The rows of a group lie close to one hidden flat surface of 11 dimensions, which may be shifted away from zero. Surfaces can cross.
(in the rows, 128 means zero)
Known rows, each followed by its group:
[ 98  91 126  95 117 173 119  83 113 157  78  97 147 121 165  95 159 136
  99 178 141 141 109 131 135] -> (1)
[113  52 115  82 172 111  89  90 101 126 119 134  72  50 140 157 117  89
 180  73 111  60 134 132  58] -> (0)
[133 112 168 162 202  74 109 121 133 100  97 137 155 157 150 123  70 201
 129  78 119  77  90 137 123] -> (2)
[139 163 140 189 149 155 130 111 141 167 123 120 117 164 112 141  86 114
 110 116 167 158 107 144 122] -> (1)
[114 139 146 131  96 161 168 127 139 136 125 106 141 122  96 127 140 136
  92 155 105 101 141 135 135] -> (3)
[169 198  73 144 129  37 108 115 151  66 109 115 105 181  81 105  82 121
 122 117 156 126 174  87 162] -> (2)
[105  86 125 126  85 159 126  91 114 118 109 186 150 119  82 121 159 118
 144 137 108 134 110  87 107] -> (5)
[106  94 118 140 163 138 116 112 108  73 107 124 163  96  87 102 148 108
 164  86 124 146 114 121 111] -> (1)
[146  84 130 123 175 169 137 184  81 165 120 119 156 100 207 130 130 163
 158 106 106 142  63 137 121] -> (3)
[ 95 123 171 148 165  75  75 130 164 109 162  95 128 109 157 116 121  86
 187  58 123  82 113 164 170] -> (0)
[123 138 152 166 139 154 141 127 146  82  98 103 129 144  67 112 133 126
 134 114 122 143 108 158 115] -> (3)
[154 107 112 133  92 123 126 130 121 155 111 225  24 150 181 148 155 166
 187 180 100  92 121  44  96] -> (2)
[ 99 159 115 105 146  90 122 104 125  92  90 130 218 112 118 113 171 192
  69 114 127  61 152  96 118] -> (3)
[161 145 109 153 165 102 172 138 134 148 191 143  61 116 115 173  71 104
 127 130 140 113 202 115 102] -> (2)
[133 121 126 146 152 140 131 129 118 122 113 124 145 134 133 120 123 139
 132 122 137 147 112 127 124] -> (4)
[113 116 120 136 102 167 119 110 118 112 101 131 127 113 112 104 177 119
 150 146 118 121 114  88 138] -> (5)
[125 103 121  85 133 144 109 135  82 151 158 141 173  85 144 144 123 131
  98 111 140 124 134 122 119] -> (3)
[137 130 146 125 158 145 134 164 111 130 142  95 173 112 137 130 112 147
 105 100 129 129 109 162 135] -> (4)
[160 126  93  96 135 136 105 127  86 131  93 112 142 138 140 119  95 147
 100 127 152 149 109 114 128] -> (5)
[117 147  91 136 129  84 169  99 154 115 144 126 126 120  91 122 124 107
 119 146 127 107 196  94 137] -> (2)
[144 118 103 103 184 108 149 162 113 100 127  99 108 101 161 120 138 151
 141 131 118 119 154 132 114] -> (1)
[102 106 138  83  85 134 125 122 131 121 157 148 122 105 118 133 171 107
 119 157 120 133 157 142 121] -> (5)
[133  79  99  91 153 113 153 130 106 123 143 129 139  96 109 139  86 107
 124 112 120 153 150 141  98] -> (1)
[160 104  33  54 176 108 136 131  71 104  54  67 127  76 157 106 120 149
 126 115 117 109 141  97 103] -> (1)
[155 138 154 134  97 181 161 211 137 141 145  76 104 128 145 124 137 122
 153 137  78 139  89 171 165] -> (3)
[111  75 143  95 178 114 124 111 106 123 118 128 137 101 161 131 119 163
 110 128 123  98 133 143  96] -> (0)
[117 102 165 123 160 118 137 155 133 118 156 112 120 104 172 127 132 151
 142 132 104  85 141 140 145] -> (0)
[156 139 101 106 142  88 184 126 150 108 124 115  61 166 119 135  94 137
  99 187 140 163 193 152  97] -> (0)
[153 105 115 145 129 139 153 157 113 113 118 102 132 118 116 110 103 123
 172 112  89 124 109 101 156] -> (5)
[130 176 102 107  54 114  94 115 125 138 132 209 102 130 116 162 185 136
 114 142 135  88 149  71  98] -> (2)
[123 137 172 165 127 155  97 116 139  92 123  88  83 140 121  96 137 125
 144 154 136  83 130 110 178] -> (4)
[131  35 133 102  91 125 166  89 123  99 109 142  85 134 116  90  86 140
 150 203  76  94 158  65 159] -> (0)
[111  79 157 135 142  87 132  94 164  93 137  69  84 105 101 108  68  81
 170 103  89  56 154 141 166] -> (0)
[170  95 149 118 136 113 119 162 110 149 148 153  81 137 168 155  71 153
 149 119 109 111 104 127 117] -> (2)
[143 143 131 136 120 155 115 139 104 133 137 162 136 134 110 147 131 142
 107 127 147 139 122 117 106] -> (3)
[149 131 154 130 164 173 140 161 104 174 172 117 138 110 122 178  77 127
  85  92 147 145 115 185  88] -> (2)
[137 156 110 145  88 128 114 155 135 161 160 105 126 107 142 120 127  71
 179  98 110 106 117  90 197] -> (4)
[ 95  92 145 165 157 226 208  81 124 178  97  41 166  94  81 114  85 109
  77 155 115 120 128 149 129] -> (3)
[104 130 171 145 160 164 181 163 143 148 211 122 144  93 127 161 138 119
 106 139 130 140 169 175 114] -> (0)
[114 106 175 187  57 153 192 146 181 147 135 145 136 150  83 125 120 106
 177 129  44 127  86 134 159] -> (3)
[159 137 123 122 122 160 113 130  88 165 154 156 139 140 109 161  78 125
  79 122 173 171 123 137 105] -> (2)
[118  57 151  90 182  96 110 103 117  90 120 118 106 110 152 120 104 138
 138 122 131 116 137 157 103] -> (0)
[129 163 113 179 126 177 126 148 123 186 158 157 124 118 153 151 167 100
 165 117 145 151 102  98 129] -> (4)
[ 85  60 156 136 205 146 194 132 145  89 145  87 150  54  76 137 132  85
 161  71  84 134 138 210  67] -> (3)
[113  94 174 144 155 163  98  96  98 118 109 136 161 142 131 109 115 174
 103 141 150 117  99 118 129] -> (4)
[136 126 142 107  80 145 120 151 137 100 122  93  88 131 112 109 141 101
 146 145  99 127 125 147 161] -> (3)
[120 103 108 143 155 137 141 116 121 118 135 108 135 114 116 106 123  87
 159 122 136 166 133 129 140] -> (4)
[157 133 126 151 140  71 142 140 137 116 131 197 104 179 142 142  95 181
 139 139 123 127 134  93 113] -> (5)
[127 146 105 126  62 110 136  90 155 135 115 129 109 152  82 117 111  89
 125 152 120 121 152  99 150] -> (4)
[162 162  98 143 175  86 141 163 140  98 123 121  64 124 117 159 110 124
 159  82 125 113 148 145  75] -> (2)
[116 145 134 131  88 132 126 137 148 113 142 133 111 111  97 132 170  92
 152 117 105 114 137 133 127] -> (5)
[127 134 141 116  92 145 103 139 128 103  92 143  96 139 148 117 191 156
 149 150 110 108  99 115 120] -> (3)
[120  97 136  97 189 123 176 108 121 125 117  83 117  93 119 150  85 152
  73 133 119  81 175 171  69] -> (0)
[ 93  72 119 121 127 114 169  85 145 126  93 127 146 107 114 105 137 118
 148 139  84 109 136 112 123] -> (2)
[174 132  70 102 202 140 130 167  76 101  69  47 158 106 151 105 109 157
 117  90 139 155 102 147 114] -> (1)
[119 172 152 170 149  95 153 168 183 102 155  94 138 128 112 132 135 111
 157  76 101 117 132 173 145] -> (5)
[121 156 144 133  83 157 117 119 132 152 137 125 148 143 102 130 128 116
  96 139 141 135 120 130 152] -> (4)
[138 161 131 151 180 133 162 232 136 144 167 124 122  71 184 175 182 144
 180  64  82  93 112 156  91] -> (3)
[ 79 162 128 155 103 118 180  81 193 147 127 105 183 150  78 112 145  89
  91 151 138 168 154 161 146] -> (5)
[128 155 141 152 100 132 177 136 174 124 171  90 100 136  71 130 106  73
 127 143 113 139 173 160 158] -> (0)
[134 142 128 149 128  98 156 139 157 105  95 101  93 130 144 113 130 156
 161 135  77  48 140  90 153] -> (4)
[143 141 173 171 118 145  68 125 106 160  88 170 169 174 164 127 106 214
 108 108 129  74  41  84 150] -> (4)
[146  79 116  82  82  98 153 149 124 128 177 191 127 116  71 171  93  87
 136  98  95 181 145 161  74] -> (1)
[112 156 176 116  97  61 150 176 178 127 208  93 193 103 114 136  99 120
 103  83  74  56 164 166 200] -> (1)
[136 115 133  86 107 146 126 170 115 140 175 140  94  94 164 152 163 115
 143 143 116 128 145 140 119] -> (0)
[119 133 111 176 184 130 144 101 143 139  97 113 117 128 124 131 118 120
 144 107 143 123 121 126  98] -> (1)
[139 141 139 125 153 126 128 182 126  91 135 108 117 120 151 125 158 150
 152 113 110 127 115 148 128] -> (5)
[112 141 141 139 155  96 133 123 158 133 167  93 113 116 155 121 119 113
 131 140 136  85 175 122 174] -> (5)
[ 98 154 112 131  46 104 102  80 167 137 100 167  81 102  77 153 177  72
 175  86  82  40 128  90 103] -> (2)
[128  85  99 103 148 169 156  80 108 195 118  61  81 106 157 123  75  82
 102 190 158 147 159 135 134] -> (1)
[ 93 119 177 105 102  89 124 155 144  94 171 191 201 111 119 138 186 165
 117 107  90  93 138 135 123] -> (1)
[117 122 176 165 179 150 137  97 140  65  92  96  98 156  92 111 115 166
 102 156 143 106 140 151 106] -> (4)
[101 143 129 178 160 142 126  67 133 139  90 157 152 131  84 145 129 135
 110  98 153 107 116 116  73] -> (2)
[115  92 111 135 138 152  78  64  90  95  64 149 161 144  94  88 131 129
 136 122 160 163  88  91 121] -> (1)
[145 146 156 138 109  92 101 145 128 169 197 177 122 118 125 181  68 129
 118  76 120  55 136 108 131] -> (2)
[128 164 143 121  34 135  79 117 126 156 145 186 155 132  79 157 130 113
  99 100 125  90 108 101 136] -> (5)
[111 143 118 174 192 141 113 103 120 128 139 126  91  81 137 145 147 113
 162 103 152  65 153  84 107] -> (5)
[120 142 120 137 105 112 127 119 150 138 131 121 120 125 115 131 124  93
 142 113 116 111 134 128 143] -> (0)
[ 97 130 141 122 140  99  69 103 147  65 103  93 105 115 138  89 177 108
 171 109 131  89 129 135 153] -> (5)
[137 138 113 127 136 137 117 161 113 133 107 151 127 117 166 135 178 152
 162 108 112 122  97 114 104] -> (0)
[141 173  80 133 139  88 127 135 132  91 107 118 123 119 105 129 142 122
 136 100 126 107 155 105 116] -> (4)
[154 109 128 101 186 113 117 134  96  58  89 108 131 155 119 109  95 186
  94 131 153 161 125 158 101] -> (4)
[113  97 134  92 148 122 135 136 109 114 126  85 201 101 135 104 114 141
  97 109 115 124 123 152 153] -> (1)
[129 116 149 128 127 124 133 156 119  99 134 158 191 141 104 126 127 163
 116 103 113 153 102 142 119] -> (3)

New rows. What belongs after each?
[100  90 144 159 159 192 124  86 104 138  88 139 153 110 110 124 141 132
 132 115 137 134  83 126  88] -> (3)
[146 120 161 139 182 145 133 157 119  78  99  88 118 152 145 107 120 189
 118 144 133 140 105 164 124] -> (4)
[133 176 169 189 126 123 109 159 139 131 139 125 169 154 154 107 126 178
 135 113 114  62  95  80 207] -> (5)
[156 109 148 110  85 120 133 152 132 153 129 121  95 158 165 123  80 149
 135 160  92 111 106 117 172] -> (4)
[137 133  90 108  74 114 137  90 134 149 104 157 139 160  74 137 101 104
  92 137 136 177 134 127 106] -> (5)
[121 138 108 130 145 125 123 107 129 130 118 114 132 112 106 132 124 101
 123 108 147 131 137 136 110] -> (5)
[118 134 102 120 129 201 142 145 104 137 150  81  88  55 133 132 186  75
 150 145 126 111 162 113 125] -> (5)
[114 203 119 174 131 101 125 110 157 133 134 153 123 117  84 165 151 120
 119  84 137  65 156 108  95] -> (2)
[162 150 113 125 147 116 120 188  99 130 157 147 185 123 132 145 114 154
 117  74 135 151 109 131 124] -> (2)
[126  69 124 101 123 138  93 100  81 115 115 165 145 110 132 113 119 144
 136 130 125 112 110  77 128] -> (5)
[130 110 154 128 113 153  93 119 119  83  93 115  82 171 164  77 156 166
 148 200 135 131 109  98 177] -> (4)
[103  95 131 119  99 142  92  56  97 166 121 141 203 115 102 110  83 119
  86 123 147  95 114  74 171] -> (5)
[103  67 133 128 124 139 147  70 119 140 112 169 109 124 135 119 126 149
 131 189 121 104 150  74 113] -> (4)
[180 163  88 158 168 145 121 157  86 155 101  87 161 128 128 133  60 145
 113  69 141 121  88 106 138] -> (5)
[140 156 134 132 112  63  69 132 150  83 121 135  88 143 110 133 122 109
 168  70 119  85 120 131 130] -> (5)
[189 105 105 110  91 143 125 135  99 106  96 158  31 197 139 112  90 155
 146 208 139 178 124  88 126] -> (3)
[114 120 103 123 112 100 161 127 149 117 119 106 156 109 107 109 138 103
 149 115  90 121 143 119 149] -> (2)
[100  83 170 140 166 134 165 117 130 136 194 169 127 112 143 143 130 140
 122 169 138 129 173 128 114] -> (0)
[117  79 164  56  25  96 125 130 133 141 197 177 149 123 103 138  99 104
 108 147  86 114 152 129 164] -> (5)
[110  50 131 145 156  89 205  34 169  90  51 108 120 180  44  92  33 129
 109 161 105 163 143 158  94] -> (4)
[141  93 132  82 138  68 147 163 134  82 171  90 113 115 149 104  88 128
 141 141  96 112 176 138 180] -> (1)
[118  96 166 157 149  62 130 142 160  81 163 159  92 138 152 115 119 149
 198 129  87  71 153  94 167] -> (5)
[135 175  87 137 126 108 200 142 150 191 131 127 148 117 155 154 131 151
  94 142 107  90 165  96 122] -> (0)
[136 123 120 104 105 101 109 140 134  88 118 124  96 134 122 116 143 113
 162 125 109 131 126 133 136] -> (5)
[138 138 134 198 206 147 142 160 128 143 151 107 122  98 145 145 106 115
 183  65 121 107 107 130 123] -> (4)
[132 147 167 127  60 190  90 160 112 184 177 122 140 135 160 129 137 117
 115 148 134 125  95 122 199] -> (4)
[114 154  85 130 140 126 175 133 113 138 163 157 214 109 108 132 158 138
  84 138 145 159 176  94 128] -> (2)
[162 138  97 126  80 177  93 130  75 168 133 131 107 102 120 136 107 107
 132 122 127  71 118  44 156] -> (5)
[ 85 154 169 120 136  95  87 103 157 106 137 169 156 136 135 139 182 149
 100 116 155 115 139 162 103] -> (5)
[103  88 148  60  98 171 100  95  95 134 109 107 175  91  91 134 124 112
  64 113 133 127 114 177  95] -> (0)
[116 122 134 138  81 127 107  46 137 126 113 136 120 161  51 118  82  89
 100 143 157 133 141 113 137] -> (4)
[159 173  95 101  68 126  74 102  84 156 169 174 183 148  61 154  76  97
  48 108 196 170 146  99 133] -> (2)
[138  89 134 111  90 119 151 147 125 123 163 185 121 117  97 154 117 120
 154 116  85 132 132 123 103] -> (5)
[148 121  88 136 117  85 113 115 111 122 127 176 161 144 103 119  85 123
 149  97 127 142 121  71 146] -> (2)
[108 149 138  90 109 140 174 127 158 138 155 106  60  86 117 168 173 114
  86 174 118  82 209 168  76] -> (2)
[112 149 193 188 151 178 120 130 142 121 130  89 126 135 116 119 128 140
 121 128 134  92 108 150 151] -> (4)
[124 141 145 150 158 135 121 122 128  98 104 120 133 129 127 118 138 168
 118 122 132  87 124 114 124] -> (4)
[117  90 124  67  27 184  42 108  75 104  98 115 134  92 102  87 174  92
 143 130 108  93  92  83 173] -> (5)
[156 118 120 144 132 129 133 143 119 122 118 132 126 145 123 124  94 137
 150 119 115 144 107 113 137] -> (3)
[124  92 138 121 151  52 108 106 149  87  89  91 125 149 159  85  88 150
 162 116 102  86 115 124 178] -> (0)
[132  95  93 112 158 136 147 104 108 147 121  85 131  93 115 126  84  97
 118 119 136 136 148 131 118] -> (1)
[141  96 116 110  43 164 108 114  86 142 114 147 153 132 113  95 110 128
 130 157 102 112 103  50 188] -> (5)
[116 102 130 123 136 108 128 115 133 118 146 152 112 117 124 132 128 120
 145 132 123 113 153 116 119] -> (5)
[134  94 158 110 122 171  99  93 100 101 150 137  38 146 115 125 111 122
 107 209 179 150 170 128 119] -> (4)
[160 163 122  99  63 123 111 174 140 104 121 111  64 146 153 117 169 142
 149 160  98  97 126 112 161] -> (3)
[111 110 135 140 154  87 143 102 148 114 138 154 129 136 130 127 125 136
 139 134 129 126 152 125 118] -> (5)
[113  96 118 129  89 152 138 104 123 113 114 154 129 122  94 113 158 112
 155 150 104 136 125  93 129] -> (5)
[167 132 112 126 152 124 100 158  97 126 123 138 115 145 158 131 103 154
 143 113 144 151 102 117 125] -> (4)
[127 118  96  75  91 113 110 110 116 130 125 152 122  96  86 153 130  89
 119 102 122 128 144 134  82] -> (2)
[136 151 140 144 123 109 101 132 125 125 118 161 168 152 112 137 115 159
 116  86 133 115  95 122 119] -> (5)
[135 198 117 177 159 143  83 145 127  77 123  82 135 127 104 103 164 103
 156  78 165 134 117 126 156] -> (4)
[177 225 141 170 157 165 137 215 136 115 110 115  85 181 156 153 170 195
 108 137 149 170  99 175  89] -> (4)
[158 108  96 176 174 101 133 125 118 121 133 128  71 109 121 136  65 102
 200  89 107  71 139  60 135] -> (5)
[121 131 129 104 122  99 128 128 145 140 153 115 121 117 147 137 125 105
 123 125 125 117 151 148 141] -> (0)
[130 103 122 154 137 136 183 142 127 145 165 174 126 107 108 152 111 124
 149 129  97 128 152 102 103] -> (5)
[129  98 152  94 206 120 179 194 117 115 169  48 180  85 179 117 108 157
 104 119 109 138 145 206 147] -> (1)
[129 115 164 115 157 118 112 134 136  85 130 114 120 156 140 115 122 152
 113 147 150 157 129 175 129] -> (0)
[139 234 151 123  36 111  96 167 172 141 157 139 131 155  91 166 161 108
  90  94 127 120 125 172 136] -> (5)
[105 135 123 136 125 141 177 133 148 117 103  91 153 116 127 103 171 134
 130 148  97 129 128 136 139] -> (2)
[105 170 146 140  74 148 110 111 135 186 169 182 138 101 102 185 150 109
  95 104 131  63 144 104 103] -> (2)
[107 144 146 178 139 151  74  86 121 119 104 124 183 138  93 104 125 120
 126  91 159 122  86 106 154] -> (4)
[121  86 128 142 166 109 175 155 155 127 213 110  68  74 118 153 101  43
 201 101 104 139 183 162 119] -> (0)
[138 127 119 122 150 159 125 175 105 103 131 129  99  88 140 144 184 132
 162 107 114 122 121 133  90] -> (5)
[110  90 138 143 164 123 160  77 131 148 133 166 110 126 126 145  99 150
 110 155 136 103 158 103  93] -> (2)
[ 73 107 218 152 177 161 140 131 125 155 201 177 186 104 182 146 166 202
  78 163 146  83 152 127 130] -> (0)
[123 135 138 144 152 174 122 135 113 135 130  75 155  93 108 126 114 101
 116  89 136 119 112 156 132] -> (3)
[158  86 121 107 111 142 115 158  85 121 142 128 123 100 131 127  95 126
 156 114  95  99 113  89 154] -> (5)
[122  97 141  89  41 181 117  94 110 155 138 126  99 125 103 120 117  92
 105 190 123 122 139 109 158] -> (3)
[107 121 120 116 103 152 125  76 100 173 115 156 181 115 122 129 128 151
  70 150 139  90 133  73 131] -> (3)
[119 124 108 134 134 130 132 100 127 126 134 125 141 115  90 127 120  91
 127 114 139 136 149 120 125] -> (4)
[ 91  81 164 146 157 150  99  72 118  78 106  89 158 120 106  71 122 129
 128 137 141 104 122 113 170] -> (4)
[112 134 180 118  65 194  68 133 107 165 194 106 142 100 137 118 135  93
 110 146 147  90 120 113 214] -> (4)
[125 137 109 141 102 166 141 129 115 149 114 165 130 116 110 147 167 124
 139 128 117 136 115 100  93] -> (0)
[126 147 145 136  85 164 126 164 125 133 145  72 177 101 105 108 131 101
 135  98  92  99 101 131 196] -> (5)
[118 116 129  88 125 162 115 108  93 147 161 105 120  97 172 113 145 141
  80 201 164  94 182  92 166] -> (1)
[ 89 110 141 109  93 137 106  46 125 160 114 151 143 107  96 145 122 117
  81 132 139  60 146 106 103] -> (0)
[122 161 133 161 122 162  87 132 123 111 117 105 154 139 129  96 167 118
 146 122 153 148  97 117 175] -> (4)
[126 177 110 107  79 129 143 120 155 126  82 121 158 190 118 107 174 144
  75 181 152 210 120 163 129] -> (5)
[187 137  95  65  58 137 128 177  94 161 169 130  80 114 122 163  85 100
 109 137 115 133 150 125 132] -> (5)
[106 123 128 144 167 105 122  95 142 110  93  78 148 124 149  88 125 141
 134 131 126  84 132 108 169] -> (1)
[135 153 110 133 123 123 132 137 125 143 129 130 159 118 127 135 127 126
 124 101 122 115 119 112 134] -> (4)
[146 138 128  91 125 131 118 170 112 105 156  82 135 110 131 122 124 127
 107 124 128 125 145 151 155] -> (4)
[106  92 153 160 141 158 136 124 131 114 145 147 132 108 104 126 140 111
 167 116 113 134 117 124 121] -> (0)
[127  99  94 114 187 126 131 119 109  96 113 113  96  85 118 134 138  97
 164  97 135 141 144 144  70] -> (5)
[142  85  63 125 106 151 174 115 114 126 129 133  56  85  66 142 114  41
 191 126  92 139 159  92  91] -> (5)
[149 107 143  53 118 112 101 166  85  98 133 101 159 105 170 107 122 188
  90 134 105  57 136 107 171] -> (4)
[163 143 114 118  92 112 139 158 138 121 101 117  96 171 155 110 125 145
 143 162 109 152 110 122 159] -> (4)
